The rows of a group lie close to one hidden flat surface of 8 dimensions, which may be shifted away from zero. Surfaces can cross.
Known rows, each followed by its group:
[  7.1 -22.2  27.5   8.3   4.0 -16.7  13.7   6.4  -8.3 -19.4  -9.0]
Z_826
[  5.1   6.9   3.3  -7.4  -1.0   3.1 -12.6   7.7 -16.2  19.8 -12.8]
Z_827
[ 14.5 -15.9  28.9  16.0 -26.4 -26.3   2.0  27.4   0.7  26.6  -5.4]
Z_827
[-15.3  -1.7   3.8   6.2  29.9   7.7 -12.4   6.1  -8.2  25.6  -3.4]
Z_698
[ -3.4   5.6  -9.4   9.5  -0.3   3.0  -3.2 -21.8  19.1   0.9  33.4]
Z_827
[ 25.4  -7.7  19.6   4.0  -8.8  18.5   3.8 -23.8   3.3  -4.8  11.9]
Z_827
[ -7.0   6.3   1.7 -18.1   7.0  -3.1  24.0   5.1 -28.9 -35.3  -7.9]
Z_148
[  7.8 -16.7  13.8 -19.8   3.5   0.1 -15.1  -6.5 -22.4  24.4   2.6]
Z_148
[-16.1  11.0   2.0   5.5   8.1  -3.0  14.3  24.4   2.5  10.8  -4.9]
Z_698
[-13.9  11.7  -9.8  14.2 -20.9 -20.5  20.5  40.0 -16.7  -9.1  -9.1]
Z_826
[ -3.9 -11.4  14.3   0.2   9.4 -15.1  -1.1 -12.0  14.5  14.0 -22.0]
Z_826
[ 11.5  -6.5  34.3   8.5  12.4 -24.7 -15.8   0.4 -23.1  -6.5   3.2]
Z_148
[-13.3   3.8  -2.6  14.7   7.9 -12.0  -2.2  23.8  -8.6   7.0   9.2]
Z_827
[  9.6   9.4   0.2  -9.2   5.0   1.5 -17.1  -1.9 -20.3 -18.1 -14.0]
Z_827
[-13.7  -9.0 -19.1   2.0  13.1  10.3  -4.9  -0.2  10.6   0.7   8.3]
Z_698
[ -5.2  -2.1  -6.8 -29.3  15.2  15.6  -6.7  12.0 -16.5   3.1 -16.3]
Z_698
[ 11.3   1.3   4.4  15.2 -22.5  15.8  32.4  12.9  12.3 -11.7 -11.5]
Z_698
[  4.8  -2.2  -8.7 -21.2   1.3   7.8  -3.9   9.2  39.6   0.6 -11.9]
Z_698
[-14.6  -1.6  -0.5  -4.5  23.5 -12.7  -6.4   0.6  18.5   1.2   2.1]
Z_148
[-2.3 15.9  8.3 17.3 -2.0 -3.3 -4.7 -3.2 -2.1 32.4  0.7]
Z_826
[  0.9  -6.3  -7.9  11.0 -17.4 -10.6   0.5 -10.7  21.0   0.7  20.3]
Z_827
[ 20.7   8.8  16.8  20.3 -30.2  -4.5   9.3  -1.4  14.6   7.7  -2.0]
Z_148
[  2.9 -15.0  14.8   0.5  23.3  -5.1 -14.7  -6.1   2.8  -7.2 -18.7]
Z_994
[  7.2  -0.1  16.8  16.5 -13.6 -14.9  10.1  19.1  28.2   8.4 -28.9]
Z_148
[  2.2  -6.3  12.8 -21.9  13.3   8.6  -4.2   1.3   1.4  24.3  -8.3]
Z_994
[  8.2 -31.4  30.7 -19.1  -8.7 -12.3   6.1  -9.8 -19.4  31.0   4.0]
Z_994
[ -0.1   9.5  11.5 -23.4  30.7  12.6  -1.6   7.0  -4.4  -8.0 -16.3]
Z_994
[ -2.2 -19.5 -19.3   8.1   1.7   2.8 -14.2  -0.9  17.5 -12.2  -5.7]
Z_827
[-20.1  11.8 -17.8  11.9   1.4   2.2  26.1  -3.5  12.7 -10.4 -33.0]
Z_698
[ 15.3 -12.5  30.4   0.6   9.7 -12.9  -4.5  -4.0  -6.3  -9.9 -12.6]
Z_826
[ 12.7 -22.7  27.3  -6.4   3.4 -21.3   6.5 -14.4  -1.3 -24.3  -1.3]
Z_826
[ -7.9 -23.8   0.8  -2.3   2.3  -1.4   6.2 -10.6 -11.7   9.9 -24.3]
Z_994
[ 31.6  15.8   9.7 -27.0 -17.5   7.1  -8.2  -6.0  11.5  -5.7   5.4]
Z_994
[  3.9  -4.1 -13.9   7.5 -36.4  -5.3  -3.6  13.3   8.9  24.2  17.7]
Z_826
[ 16.4 -14.3   1.5 -10.0 -22.6  -3.2  -6.1   3.5  -0.2   1.0 -20.3]
Z_826
[  3.3  12.3  11.8  12.3  -9.3   4.8  20.8 -10.7 -29.6  -2.8  17.5]
Z_826
[ -9.4  -0.6   1.5  -3.7  30.8   6.2 -12.5  -2.3 -23.2  -5.5  -0.5]
Z_698
[ -2.2   9.2   4.9 -21.7  13.8   7.7   9.2  14.7 -19.1  -8.7   4.6]
Z_148
[ -5.4 -13.5   0.5 -22.3  11.3  -0.5  -8.6 -19.9 -19.7  10.3  21.4]
Z_148
[ -9.0  -0.8   1.3   0.0 -10.5  -8.4   8.4   9.0  17.6  35.4   1.6]
Z_827
[ 11.8   1.4   1.8  -4.7 -10.1   8.0   1.9 -20.9  22.8   3.6   0.6]
Z_698
[-15.9  15.9  -0.5   6.9   3.5 -33.6  -5.5  10.3   7.0   2.2   8.1]
Z_826
[-18.2 -23.0 -20.3   8.0   5.4 -13.5  -8.4 -19.2  16.2  -2.8 -32.3]
Z_994
[ 10.7  15.1  31.1  16.9  -3.7 -23.0   4.9   7.1 -16.7 -10.0  36.1]
Z_148
[ -9.4   3.6  -8.6  22.9   9.2  10.5   9.4 -31.1  10.3 -15.3   8.0]
Z_994
[ -5.5   3.9   7.7  13.5  28.9  -1.4 -13.5 -21.6   1.5  -6.7  -0.9]
Z_698
[  5.3   3.5   5.1 -19.1  19.3  -7.5 -19.8  -4.2  26.1  -8.1  -7.7]
Z_994
[-5.7  8.2 -8.6 -6.9 -2.2 10.9 16.7 -2.3 17.1 -1.5  8.5]
Z_148
[ -1.6   4.9   8.5  16.8   0.8 -34.0  -7.9  -9.1  18.7 -15.2  26.2]
Z_994
[ -6.4  18.4 -25.7 -13.3  -5.0 -10.2 -23.8  -1.6 -19.2  -6.3 -11.8]
Z_827
[-19.1   8.7  -9.4   3.0  20.3  18.7  12.4  11.9 -16.8  -1.1  13.5]
Z_826
[-13.0  14.0 -10.7  -6.6   1.4 -10.9  11.5   9.4  23.0  -8.9  -7.2]
Z_698
[ -9.5  -3.0   2.4  15.0  -0.9  -0.1  18.2  20.3 -13.2  -2.0   9.8]
Z_827
[ 16.0   6.4 -10.3 -14.7 -29.7  17.2   9.9  -4.9 -10.5  -5.6 -21.8]
Z_994
[ 10.3  -9.4  26.4  -4.1  15.5 -14.8  -7.1  -7.5 -34.5 -20.3   3.1]
Z_148

New rows, each followed by its group:
[-11.2 -27.8  -2.2  -0.1 -12.7  -7.8  28.5   7.6   4.8  -5.9 -15.6]
Z_826
[-13.3   6.7  -5.0  -8.2  14.7  -2.0   6.8  -7.5  31.7  -1.3   6.1]
Z_827
[-16.2   6.6 -10.9  13.7   8.0   7.8  16.6  -7.4   0.9 -10.2 -22.4]
Z_698
[-24.3   3.1   1.5   3.8  20.4 -15.0   2.9  36.6   8.5  22.3  -6.1]
Z_827
[ 10.3 -26.6  28.6   3.0   1.1  -3.3  26.1   1.2  -8.9 -19.3 -17.5]
Z_148
[  1.2   8.5   0.5  -5.8 -12.5   0.0   4.0 -28.6  14.2  21.5   4.8]
Z_698
[ 17.7 -14.5  12.9   6.6   0.5  -0.4 -24.1 -29.6   3.4   7.8 -13.5]
Z_148
[-19.4  -0.8   4.7   1.4  -3.4 -44.9  18.9  13.9  -3.2  -3.8  -0.8]
Z_148
[ 24.5 -13.6  20.2   7.9 -20.2 -14.3 -11.5   1.3   3.4   7.7   4.0]
Z_826
[  8.8   7.8   3.2  -1.6   1.9  -3.8 -10.3 -21.3 -18.7 -25.2  -7.3]
Z_148
[ 13.6 -12.6  -4.2  -4.2  -7.0  10.5 -12.4 -17.1  13.2   3.2  -7.3]
Z_827
[  1.4 -15.6  22.4   9.7  -1.9  -8.5  14.6  -7.0  -1.9   4.9 -21.3]
Z_826
[  3.1  21.5 -20.5  -6.9  -7.1  12.6 -31.3  26.2  -4.5  25.8 -10.9]
Z_826
[-26.3 -11.0 -16.2  17.0  11.2   9.4   8.9  -4.7  -4.2  15.3 -22.4]
Z_994
[-14.2  -5.8  -7.2   1.5  11.7 -10.4   2.3  15.8  22.5  -4.5  -9.2]
Z_827
[ 24.6  -4.8  39.9  25.9  -7.8 -26.5 -14.7  25.6  -8.7   5.3 -17.5]
Z_826
[  6.9   2.5   4.9  22.4 -11.3   1.0 -15.9   9.1 -29.6  24.2  29.4]
Z_827
[ 19.8  -8.3  -0.2 -17.9  -7.9  12.2 -18.1 -17.1  -3.0   2.8   0.9]
Z_826
[  5.4  -3.8 -12.1  -7.0 -30.7  22.4  25.8  -3.4  -0.4   9.5  -5.4]
Z_698
[ 10.2   7.1   9.6  22.1  -8.9   2.7  19.3 -10.2  14.8 -26.2  -1.6]
Z_698
[ 20.2 -21.6  -0.2   2.9  -1.6  30.8 -12.4 -22.4  17.8  -0.5   5.8]
Z_698
[  9.0   3.0  16.9   0.3   2.2  -2.8   3.8  -0.3 -21.6 -12.9 -14.8]
Z_826
[-13.2 -12.5  21.4   2.4  19.9 -30.6  11.5  13.1  -6.0 -10.0  10.8]
Z_148
[-11.0   7.7 -24.0 -13.4   8.9   8.9 -11.3  -3.6  -5.4  -8.6 -15.4]
Z_827
[-18.1   0.9 -16.7   8.5 -17.9 -13.2  17.4  25.4   2.0  11.2 -14.4]
Z_826
[-14.5 -14.4   5.5  -1.3   2.1  -6.5  32.9  -8.9   6.2  -9.2  35.3]
Z_148
[ 12.1  18.0   3.0   7.8   1.2   8.5  -1.7 -19.1   2.8 -24.0  10.3]
Z_148
[ 3.7 14.7  3.6 -5.5 -5.1  7.9 14.1  2.3 -3.6 -6.1 15.2]
Z_148
[ 11.8   0.4   9.9  -5.4 -27.3   5.3  19.2  -9.3 -19.8  10.9  23.9]
Z_148
[ -1.3 -15.3  -0.4  -1.8 -16.9   4.4  20.1 -24.2   1.9   8.6  -1.9]
Z_826
[ -3.8 -10.3   0.1  10.1  31.0  21.2 -17.8 -21.0   3.9   7.3 -23.1]
Z_698
[ -0.7 -23.7  17.4  -9.7  35.3   6.1 -12.4  -0.3  10.5   7.3  -7.8]
Z_148
[ -7.7   5.3   8.1  35.7  -0.6   2.7  13.7 -31.8 -25.7  -0.8  15.0]
Z_698
[ 14.8  10.5  13.9 -26.4  -7.0   3.5  12.0  25.4  -4.8 -10.6  -6.3]
Z_698
[-14.1  15.9  -1.3  19.3   7.7  -3.9  12.9 -34.1  -9.8 -10.8 -11.6]
Z_698
[ -4.2 -17.7  11.4  16.6   5.7  -6.4  20.4  -9.8  30.5  -7.9  11.6]
Z_148
[  5.2  16.3  12.0   0.2   2.9 -15.5  -3.8 -24.0  27.8  -0.4   6.6]
Z_698
[-14.9 -13.2   1.3  -9.3  -1.1 -26.4  13.6  -9.0 -17.6 -13.0  -2.1]
Z_148
[  5.3  12.6   4.8 -10.0  -6.3 -10.4  15.2  19.3   1.9 -23.5  17.7]
Z_698
[-10.3   1.2  -9.1  -8.7 -12.2  -9.7  16.4 -14.7  -4.6   1.0  24.2]
Z_148
[ -0.5 -10.9  -4.0  17.2  12.0  19.0   8.7 -11.8   9.8 -22.9  23.3]
Z_827
[-16.2   4.4   5.3   7.9   3.2  -5.2  22.1  22.4  -3.1  11.0   6.2]
Z_827
[-25.9   1.9 -26.0 -17.5   0.6   6.9   8.9  10.7  -1.7  27.4  -3.5]
Z_698
[ -8.4 -13.1  12.6 -10.3   3.8 -10.7  18.4   2.9 -14.3   4.1  26.7]
Z_148
[-14.3   5.1  -6.8  -2.6   4.3 -25.7  -6.9  12.0  13.3  -1.6  -5.4]
Z_994
[  7.2  -5.8   7.1   4.9 -14.8 -15.0   9.4  31.0 -20.1 -19.5 -25.1]
Z_826
[ 10.7  31.8   7.5  15.2 -23.0 -13.5  -8.4  11.0 -22.3  16.4 -11.7]
Z_826
[  5.7   3.4  -3.3  -8.9  12.3   0.7 -14.5 -39.6   5.3 -22.5   1.0]
Z_698
[  6.2 -19.1  -4.0  20.6   6.8   8.8 -27.7  -3.9  13.7   9.1  21.8]
Z_827
[ 11.2  -0.4  -8.9  -0.4 -33.8  -8.1   7.8   9.4 -14.2 -15.7  31.6]
Z_826
[ -9.9 -15.5  -3.2   7.4  -2.1   2.1  16.2  22.4   0.0   3.9  -6.8]
Z_826
[ -8.0   0.7   1.8  -0.3  -4.7 -16.2   0.9 -13.6  -1.1   6.0  30.3]
Z_148
[ -9.2   6.6  -2.6 -17.0   1.4 -10.9  13.6  -2.2 -29.0 -24.6  -7.5]
Z_148
[ -4.5  10.4  -8.0  14.4  17.3  11.6 -10.7 -16.7  30.7  -0.3   9.6]
Z_994
[ -4.6 -12.5  -9.9  18.4  10.4  16.3  -8.6 -30.9  12.4  12.4   4.2]
Z_698
[ -6.6   0.3   1.1  10.7  22.6  14.3   3.9   5.7  -4.2 -13.7 -30.6]
Z_698
[-6.1  3.7 20.1 -5.9 32.7 11.8  6.3  0.5 27.7 19.2  3.3]
Z_827
[ 12.6  26.3  27.4  17.8   7.8 -11.4   5.3  13.2  -9.5 -31.7   9.8]
Z_148
[ 29.4   8.5  29.9  -1.2 -18.7   5.3   8.8  -3.0  22.6  10.3   2.7]
Z_698
[ -8.7   1.1 -14.0  -7.1  10.8   0.3  -8.2  -6.1  22.0   0.2  -7.5]
Z_827
